The rows are grouped in 4 different ways at once. Each group adds its own fixed numbers to the row, and there is some noise. The rows also spread widely along 14 directions, which tell nothing about the answers.
Some rows, each with its group in each grouping after it:
[ -9  39  12  24  -2  33   7   2  -5  16   2  47  -8  40 -22  14 -24 -29
 -58  -7  -4  -6  11  16   2  33  -1 -27 -37 -17  23]
k_740 k_766 k_962 P
[ 21  11   7 -20 -34  -2  31  12  26  -7   3  -6   0  18   0  -4   9 -16
  -6  -9  18   0 -13 -21 -14   2 -11  -8   0 -19 -26]
k_861 k_593 k_962 A
[-12   5  20  -9  -3  18  14  21  20  13   2  21  -5  12 -15  24  -3 -13
 -30  -7   1  -6  -4  25  -1  14  28  -7 -50   0  -2]
k_411 k_185 k_889 D
[-15   8  19  11 -23  18 -13  45 -12   0   8  16 -21  10   4   4  23 -20
 -21   4  17 -18  13  14 -12  22  11  28 -29   7 -10]
k_740 k_406 k_889 P
[ 21  31  -7  -6  -3  -7   9 -32 -21  -6  -4  28  19  21   8  10  -6  -2
 -13  -3  -7   4 -16 -18  19  14 -21  -4  -8 -14 -18]
k_411 k_760 k_29 D
[-15  -3 -14  34   5  11  13   0 -24  -3  -2  12   7   7 -17   8  16 -12
  -1 -13  10 -16  17  -5   4 -11   5  10  -4  -8  -7]
k_861 k_483 k_658 A
[ 15  -3   8 -44  10  -4  15 -11  17   5  -3   3  -5   7   2  11 -19  -2
 -10 -12  16   4 -21  18  -3  23   5  -8 -31  -6  -6]
k_411 k_406 k_29 P
[-23   8  28   3  -5  -7  38  -8 -18  31 -10  -8  25   5   3  21 -12 -16
   8   6 -10 -12   5  -4   9   0  21   3  10  11  -3]
k_861 k_483 k_658 D
[ 14  -8 -17  -9  -7   6 -23 -13  33  11   1   0  16  -7  -5  20 -12  17
 -14  20   7   2  -1 -10  27   3   1 -31 -18 -17  -5]
k_861 k_760 k_658 A
[-15   2  17  -9  -1 -20  21  17  -1  39 -13 -10  26  10  16  -1 -31  -6
  26 -15  16  -5 -15  17  -6   3 -15  33 -14  -4 -14]
k_861 k_766 k_29 D
[-15  -4  20  -6   0 -11  24 -19  -6  29  -1 -14  16   0  18   3 -33 -18
  20  -1  22   5  21  24   9  21  32  28  22   4 -13]
k_740 k_185 k_29 D
[ -1 -17  20 -26  11  -6   5  -3 -18  22 -16  -5  10   4   4  17 -28   4
  -6  -2  -1  -7 -22  15  -7  14 -12  -9 -30   5   9]
k_411 k_593 k_658 D
[ 16 -27   0  13   4  10   6 -13  -6 -40  14 -15 -25 -14  -1  22  31  -8
 -17  -4  -5 -17  -2 -10 -14 -14   8  18   8  28 -10]
k_740 k_760 k_658 D
[ 38 -17  20  -6 -15   9  32   0 -17 -21 -13  12  -6  12 -15   9   1  -5
 -43   3  -2 -15 -13   8 -30  27   5 -37 -20 -13   2]
k_861 k_760 k_658 P
[  3   7  33 -45  22  19  -6  -9  20   7  14 -20 -39   3  32  32 -20 -30
 -19  -6  10  11 -12  28 -17  31  23  32 -19  42   8]
k_740 k_593 k_962 P
[ 10  21  -9  -8  -3  -1  25 -12  17  17  10  -4  -6  12  14   2 -28 -19
   8 -12  12   9 -15   4  -3  -5 -23  10  20 -15 -13]
k_861 k_406 k_29 P
[ -5 -28   4 -35   8  11 -13 -17  31  20  16 -46 -21 -15   5  12 -22  -1
  -6  20  25   3  10  13   4   8  14 -10   4   6  19]
k_411 k_185 k_962 A
[ 27 -19   5 -14  36 -36  -2 -42  60   0   8  10   0 -31  -7  -4  -1  18
 -23   9  -3  -5  -7  20  15   4  15  -1 -26   0  -6]
k_411 k_760 k_29 A
[-18 -27  13  24   9  21  20 -26  -8  -7  14 -39 -19   0 -25  32 -16  -9
 -26  -6 -17 -24  21 -10 -11 -11  15 -10   7  23  34]
k_740 k_483 k_962 D
[ -6  -4  -3 -39  35  -9  42 -48  20  14  -2 -13  -1  -1   6   1  -9 -28
  15 -11  40  14   2   7  13   7  22   2  20   5  -3]
k_861 k_593 k_29 P
[-32  35  34  16  -3   0  16 -14  -6  23   7 -19  -1  19   4  11 -27 -32
   3 -12   1   1  23  -3   1  10   3  40  19  10   6]
k_740 k_483 k_658 D
[ 44 -15   6 -24 -27  -8   2  -8   9 -20  -1   3   8 -15  17   4  16  11
 -10  22   9  -4   0   2   3  27  30 -13   7 -10 -40]
k_411 k_593 k_658 P
[  7 -13  15   1  18  -2  20 -43  -8  -3   9 -13 -10 -13   5  22  -9  -3
 -19   8 -22 -10   3   6   0  -4  23  -3  17  22   8]
k_411 k_593 k_29 A
[-38  -8  -9  10  11  20   1   5 -29  -4 -14  37  17   7 -23  21  39 -15
 -21  -2  20 -29  29 -11  32  13  40  -9 -48   9   5]
k_861 k_593 k_962 D
[-10   9  16 -42  37 -21   3 -27  26  15   1  -6  -2   3  16   5  -6 -21
  14 -16  36  14  -8   9  12  20  11  41 -14  18  -9]
k_740 k_760 k_889 D
[-15   9  30   1 -14  32  -7   5  15 -21   8 -20 -20   9  -5  40  -8 -11
 -29 -17   1  -8  21   0  -5  26  34  32 -42  23   0]
k_740 k_185 k_29 P
[ 24 -17   6 -30  -5  -9  -7 -12  19 -26   8 -25 -15 -13   9  -1  17   3
  -4   7  29  -7  -5 -19  -5  13  -8  16 -10   4 -13]
k_740 k_185 k_29 P
[-14  12 -14   7  -3  -4  16  -7   2  27   2  14  30  12  -1  24 -18   8
  15 -12 -10   0 -13  -3  23 -21   3  -2  -9 -12 -26]
k_411 k_406 k_889 A
[-13  28 -20  12 -19  26 -18  -5 -11  10   6   1   9  11   4  31   3   1
 -11  21  -7 -12  -3 -42  31 -13 -29 -17  -7  -2   5]
k_861 k_766 k_29 P
[-28  -4  11 -18  21  -9 -14  13   6  21   1  -7 -12   6  -1  -7   5 -21
   6 -12  40  -8  -7   8  -2   7 -26  37 -30   8  10]
k_740 k_760 k_658 D
[  4 -19  11 -36  31  -9  -2 -49  14   5   0 -26  -1  -6  -2  12 -22   5
 -15   8  15  -2  -3 -12  10  18   1 -17 -18   9  25]
k_740 k_185 k_962 A
[ 14  -3   1  -3  -6  15  -8  19   3  23  14   3 -27   2  27  -8 -11 -23
  -7  13  24   7  -4  40 -16  16  -5   9  13 -10  -8]
k_740 k_483 k_889 A
[ -4  -8  -7  13   6   0  12   3  19  22   4  23  19  -1   2  26 -20   6
   1  -8 -10  -2 -13  18  16 -15  19   0 -19   4 -24]
k_740 k_406 k_889 D
[  0 -23  -2  -2 -18  -5  16   3 -16 -14   1 -17  -4  -6   3  -1  34  -5
   5   7  23 -21   2 -15  -6  -7  -1  10   8   3 -16]
k_861 k_760 k_29 P
[-22   9   8   5   0   0  20  11 -27  31 -10  14  19  10  11  19  -7  -9
   6  -5  -5 -15 -21   3   3 -14 -12  14 -20   9  -9]
k_861 k_593 k_29 P
[ 10  23  24   3 -18  -1  26 -21  15  14   8 -16   1   2  16  10 -27 -12
 -15  12  -9  -1   5   0  -3  11   4  -1  26   2  -4]
k_861 k_766 k_29 P

New rows, each followed by its group in each grouping:
[-24   0  20  13   1  -5   8 -16  15  30   9  -7  16 -10   2  31 -22   5
  -7   8 -24 -11   7  13  22  -9  27  10 -11  20   0]
k_411 k_760 k_29 D
[  3   6   5  -9  -3  -5  -9  -8   3  12   8  18  -2  -1   6  -6  12 -12
 -22  26  16  -7  14   8  18  26  12  -7  -4  -5  -2]
k_411 k_760 k_962 D
[ -8 -19  12  -3   0  15  -5  -8  19  25  10 -28   1 -15  13  39 -33  13
 -10  10 -23  -6  -3  25   6  -6  28   1  -8  22   4]
k_411 k_766 k_29 A
[  5   1  18 -19 -16   6 -12   1 -21 -12  -4  -2  -5   2   7  18  22  -2
 -17  16   8 -13   2  -7   1  28  14   8 -20   9  -8]
k_411 k_760 k_658 P
[  7   7  29 -21   3   1  36  -2  -9  13  -3 -17 -12  20  25  -1 -37 -38
   5 -29  27  15  -1  43 -29  36  12  42  10   3 -11]
k_861 k_760 k_29 D
[ 22  -7  -2  -8   9   6   6  -8 -14   0  -2   2 -16   1   6  -1  -3 -17
 -15  11  11  -3 -12   5 -10  11 -20 -12   9  -7   6]
k_861 k_483 k_658 D
[  6  -5  16 -29   7 -30  12   8   5  10 -15   3  11   0  14 -19  -4  -9
  21 -15  38   2  -5  18  -8  24   1  36 -14 -10 -24]
k_861 k_406 k_658 A
[-14  22 -27  51 -42  23  -1  15 -13  -6  18   7   2  20 -12  -6   7 -12
   2 -10  17  -6  35 -10   9 -11 -12  20  16 -37 -25]
k_411 k_185 k_29 A
[ 28 -21   3  23  -8  12  23  -3 -18  -4  -5  17   9  -1   5  27 -17   6
 -27   0 -27  -9 -12  28 -13   0  24 -15 -12  -2 -16]
k_861 k_760 k_29 A
[  8 -15  14 -14  -4  -7  28  -2   5   3  -6  11  11  -2 -13  12   7   0
 -16   3  -5 -16 -13   2  -1   1  15 -24 -19  -1 -11]
k_411 k_593 k_658 D
[ 17  -8  34   3 -16 -15  -2  -6  11 -13  -1   2   1 -13  -2   3  11   3
 -30  20 -10 -18   7 -14  -2  19  10  -4 -12  11  -5]
k_740 k_593 k_658 D
[-25  -8  15 -10   4 -14  23  -5 -22  14 -12  11  28   6  -5  17  19   0
   5  -1   6 -17  -1  -2  17   2  27   7 -23  12 -14]
k_411 k_760 k_889 D
[ 15 -43  -7 -22  16  -7 -13 -19   3  -2   3 -11 -14 -22   4 -10   2   7
 -10  19  26 -10   0  12   2  13   1 -12  -6   1   9]
k_740 k_406 k_29 A
[  8 -12  30  21   1  -6  21   0  14  -1   9   0 -14 -10  -7  13 -20  -3
 -29  -7 -28 -18   3  30 -20   0  17  14 -15  12   3]
k_411 k_406 k_29 D
[ -5   1 -13 -50  33 -12  18 -13  -6  42 -19  32  32   3  22  24  -6  -3
  18   3   8   4 -54   0  30  -7 -10 -16 -36  10 -17]
k_861 k_593 k_29 D
[  2  12 -25   6   1 -18  10   6  13   0   7   5  11   0  11   5  22   0
  31 -18   5  -8 -35 -31   9 -44 -47  38  -5  -3 -40]
k_861 k_483 k_29 D
[ -2 -31  13 -44  30  -1  10 -16 -13  22 -23  -3  13   5   4  17 -28  -4
   3 -12  36   2 -13  40  -5  39  30   0 -35   4   2]
k_740 k_760 k_658 P
[ 14  -8  -8  21   5 -23  -8 -13   9 -18   5  21   7 -16   0 -13  28  12
  -6   5  10 -24   5 -11  11  -3  -8  22  -9  -3 -24]
k_740 k_766 k_29 P
[ 39   6 -11 -11 -21  -9  35   6 -27 -21 -15  27  14  25   0 -14  16  -7
  -4 -10  17  -5 -28 -22 -13  12 -39 -18 -10 -36 -29]
k_861 k_483 k_29 D
[ -9 -20 -15  -4   5 -10   9 -18 -40  10 -13  24  31   2   2   3  33   4
   7  20  20 -15  -3 -17  30  -1  14 -21  -3  -2 -15]
k_740 k_760 k_889 A
[-25  -8   4 -12  12   7   9 -10   3  18  -6 -21   9   1  -6  24 -12  -9
   5  -3  15  -8   3  -5  10   2   8   2 -11  12  12]
k_861 k_766 k_658 D
[ -4  41   4 -12 -26 -12   7  -4   9  15   4  20  31  20   9   8   4  -4
   7   1   4   3  -6 -26  29   5  -1   7 -13 -18 -35]
k_411 k_185 k_962 A
[  0  -3  20 -14   7 -21  -4  -1   8 -19  -4   4  -9  -2  -8  -7  24  -2
 -15  -8  22 -22  -1 -15  -3  19  -8  25 -41   4  -4]
k_740 k_406 k_29 P
[-17   8  24  10 -15   6   6  19 -17  13 -11   3   5  17  -9  -8  -8 -20
 -10  -2  30  -9  29  14  -7  31   9  15 -16 -17   2]
k_861 k_185 k_658 A
[-35  34  31  19  -1   2  15   1  24  32  11  17   1   2   0   7   1 -34
 -22  16   2 -11  37  13  21  15  40  17   0  14   6]
k_861 k_766 k_962 D
[  0 -47  -5 -33  12  22   0 -19 -10  10   3 -41  -6 -19  26  40 -18   1
  11  11   9   0 -10  18   5   8  35   0   5  33   0]
k_740 k_483 k_29 D
[-10   9 -37  37  27   6   4 -41  13  -6  13  13   6  -1 -17  16  -6  -3
  -1 -16   8  -4  18 -12  29 -27  -2  15   2  -9  -9]
k_861 k_185 k_29 P
[-18   8  23  -4 -22  -1  -7   8 -19  -5   0 -18   3  10  -5  11  17  -2
  -9   3   5 -24  11 -30  -1   8  -8  17 -21   9   1]
k_411 k_593 k_962 P
[-42   3  30   8  -7 -29   5 -25 -11  22 -13 -19  41  14 -27   4 -10  10
  -1   3  10 -31  23 -43  24   6  -8   0 -24  -3  21]
k_740 k_760 k_962 P
[  6  -9  34 -10  17 -13  17 -15   1  -3  -7   5  -1   3 -15  25  -4   9
 -34  -2 -21 -19 -18   6 -13   8  10  -6 -43  14  10]
k_411 k_760 k_889 P
[-31   2  -1 -36   6   9  -7   7   5  10  -2   6   7 -11  15  31  46 -18
  14  14  25  -9  -2 -19  36   2  34  18 -23  34 -21]
k_861 k_593 k_658 D
[-14   9   8  42  -3 -32  47   5  15  21  -5  20  34  10 -23   3   0   0
  11 -27 -17 -21 -17  -7  -4 -44 -18  15 -12 -16 -26]
k_861 k_760 k_658 A
[ 13 -27   6 -31 -17  23 -11  14 -85 -32 -15  -6 -22  14  16   2  38 -12
 -16   8  35 -16   2   5 -23  49   4   8 -20   3   1]
k_411 k_760 k_29 A
[-34  -7  20  -9   4  -1  42 -24 -15   9  -6 -35  17  14  -1  22 -14 -18
  22 -20  18  -6  16 -12   6   5  35  22  16  21  -2]
k_740 k_766 k_889 D
[-22  15   7  33  21 -15  -3 -13  16  36  -1  36  27  -2 -12   9 -27   7
 -15  -1 -16 -13  12  23  31   0   7  12 -31  -5   1]
k_411 k_766 k_29 D
[ -2   3  15 -10  12   7  -8 -34  -1  -2   5 -15 -12 -15  14  28   4  -6
 -24  26  -6 -11  11 -15  18  11  18  -1   0  31  14]
k_861 k_593 k_29 P
[-31 -28  -2  16   3   5 -24  19   4  39  -5 -23  18   4  -6   2 -46  12
  15 -14  32  -7  18  26   2   5 -13  21 -23 -12  12]
k_740 k_766 k_889 D
[  8  23  19 -24   7 -18  20 -18  19  -6  -4  27  13   6   5   8  22 -16
 -15  -4  16  -2  -1  -4  13  25  29  11 -25   5 -25]
k_861 k_760 k_962 P
[-17 -32 -18   5  16  -6  22 -25   9  14  13 -18   0 -20 -13   6   6  -3
  10   8  10 -16   5   3  13 -32   5  -5  17   4   1]
k_411 k_185 k_29 D
[-24   7  12   1 -18  -4  47  22  17  -5   5 -11   2  20 -22   9  15 -23
  12 -38  10 -17  -4 -23 -14 -23  -5  26 -15   1 -18]
k_861 k_406 k_962 D
[  3 -15 -24 -11  -3  17 -17 -24 -20 -16  -5  16  12  -4  -9  15  31   5
 -18  24  23 -10  27 -19  37  24  36 -34  -7 -10  -7]
k_411 k_593 k_658 A
[-18  10  -3 -19   1   9  23 -20  -9  26   2 -14  14   1  16  40  -7  -8
  10  17 -12  -4 -25 -27  28 -24  -3 -11   7  22  -3]
k_861 k_185 k_29 D
[ -2  -7  26 -10  24  -1  10 -22  39  -8  10 -34 -27  -5 -11  10 -16 -17
 -23 -20  12  -2  10  15 -17  12  13  25 -17  18  20]
k_861 k_760 k_29 A
[ -3   5 -25  20  11 -31  45 -41  25 -11  10  19  20 -13 -10 -10  48 -12
  21  -4  21  -9  19 -31  31 -35  22   9  43  -6 -42]
k_861 k_593 k_889 P
[ -6 -11  -8  -6  -4  -5  -9   5   9  23  10  -8  -7   3   1  -9   3  -5
  -2  13  26 -13 -10  -3   0  -5 -32  -5  -5  -9   5]
k_740 k_760 k_962 P
[-10  -4   5  17  26   2   7  -3 -24  29 -15  26  10   9   2  -1 -25 -12
  -8  -9  23  -3  20  47   1  30  22  14 -21 -13   4]
k_861 k_483 k_889 P
[ -5  23  37 -13  13 -13  -4 -16  15  27 -10  -9   5  16  -7   2 -46  -3
 -25  -4   0   3  -5  -4  -4  22 -31   1 -33  -4  32]
k_861 k_593 k_889 A
[ -2  11 -14  18   1  23  -6  24  10  11  13  27 -15   3   6   6   6 -21
 -15  -2  10  -4   0  23   4   0  -6  13 -20  -6 -10]
k_861 k_483 k_29 D
[ 18  -4  -1 -28 -15   4  30   1  22 -10   3 -12  -7  10   0   3   1 -18
   0 -14  30   6 -11   0 -10  13   6   1  -3 -10 -21]
k_861 k_760 k_29 D
[ 14  -1  -2 -24  12 -12  48 -31  23   9  -9  10  14   4  -9   7  -4 -11
   0  -6  14   0 -17  -4   4  -3   8 -29   4 -13 -15]
k_861 k_593 k_658 P
[  0   4  21 -29 -25  -7  23   7  28  34  -4 -19  15  11   0   7 -26  -6
   1  10  12   4 -20  -8  -3   5 -16 -24  -3 -15  -3]
k_861 k_760 k_658 D
[-18  -8  14  12   6 -14  47 -24 -18  12  -6 -23  11  11 -20  12 -10  -9
  -1  -8  -7 -18  -8 -24  -7 -25 -18 -10  12   6  17]
k_861 k_760 k_889 D
[  6 -59   0  -3 -20  -3  11  23 -17   1 -15 -19  18  -7 -10   2   7  19
  -1   6  23 -29   1   9 -18   5   8 -16 -21 -12  -6]
k_861 k_760 k_962 P
[-16 -13 -14  -6   6  10 -28   3 -32  29  -8   3  -2   4  -1 -13  -2 -12
  -8  30  44  -8  13   3  15  22 -27 -20  -8 -17  28]
k_861 k_760 k_658 D
[  6  -3  13   6   1 -18 -12  -2  10  29   8   1  -8 -13  -3 -12  -1   7
 -19  36  -7 -22 -10   2  -3  -7 -38 -17  -1 -13  16]
k_411 k_483 k_658 P
[ -1 -30  22  26 -16   0 -27  21  -8  -9   1 -16  -8 -16  -3   5  13  15
 -26  21  -1 -32  18  -4  -9   7   0  13 -20  15  11]
k_740 k_766 k_889 D
[  5 -15  22  -6 -17 -12  34  -4  16  -3 -13 -18  31  17 -27  26 -37  17
  -2 -32  -9 -11 -14 -18 -10   0   0 -12 -32 -12 -10]
k_740 k_406 k_658 D
[ -3   8   0  -8   4   8  20 -21  14  -8   9   9   0  10 -17  18   4 -12
 -22  -6   7  -4  12  -5  16  10  26 -11 -13  -3  -5]
k_411 k_185 k_962 D
[ -3  -9 -17 -12  16  -4  11 -29  25  -2   5   1   9   3 -20   5   2   1
  -1 -12  28  -3  14  -2  19   6  21  -8 -12 -19  -8]
k_411 k_483 k_962 P
[ 10 -21 -28  14  -2  17  18  -6 -33  -6   8   4  -6   7   4   8   5 -10
   0 -11   7  -7  -2  13  -9 -12   1  -2  21  -9 -18]
k_411 k_593 k_962 A
[ -2   1  11   2   8  37  -3   8  -8  -2  18 -30 -53   4  20  13 -12 -37
 -16  -8  18   8  15  35 -30  18  11  37  17  19  13]
k_861 k_483 k_889 A
[ 13  26  11   3  21 -15  -6 -40  12  -5  15  13  -6  -7  16   4  -7  -8
 -14   2  -8   6   5   8  15  10   6  35   2   7 -12]
k_411 k_185 k_29 A
[  3  -6  -1 -17  -4   8   8 -14  14  -5  15 -30 -15  -3   6  22  -4  -3
  -1  -7   4  -4 -11  -9  -3 -13  -8   8   6   9  -8]
k_411 k_593 k_29 P
[ -1   7   5  -5   4  -9  29 -36  -2 -10   0   0  21   9  -4  26   3  -2
   2 -12  -2  -8  -3 -27  16  -2  18   6  -6   7 -20]
k_740 k_185 k_962 P
[-20  30  20  25 -24   0   6  13 -33  22 -12  28  21  15  -3   5  11 -14
 -19  18 -10 -22   9 -21  13   6 -13  -6 -12  -7   0]
k_861 k_593 k_658 A
[  6   9 -10   3 -23   2  40  -2  11  28   0  16  33  11   9  15 -16  -7
  10   3   3  -1  -6   4  13  -7  18 -22  19 -20 -33]
k_861 k_766 k_962 P
[ -2 -19  -4 -11   5  19   8   6  -6   0   2 -17 -12  -3   7  23   5  -6
   2   0  15  -6 -11   5  -9  -9   3   7  -8  12  -5]
k_861 k_185 k_889 P
[  8 -13   1  19  11 -10  27 -31 -14 -26 -10   7  26  12 -28  23  -5  16
 -12 -30 -11 -20  -7 -26  -3 -12  -4   1 -31  -5 -11]
k_740 k_185 k_962 P
[ 26  10   0  -9  13 -19  12 -45  27  -3   0   8  10   7 -15   4 -26   5
 -19  -3   3   5  -8 -14   9  12 -12 -26  -5 -21  -1]
k_740 k_406 k_658 P
[-46   6   9  11  -3   1  -2   3  20  23  13  -2   4  -1 -11  21  23 -15
  -2   9   9 -18  19 -16  32 -13  24  15 -13  23  -2]
k_740 k_760 k_889 D
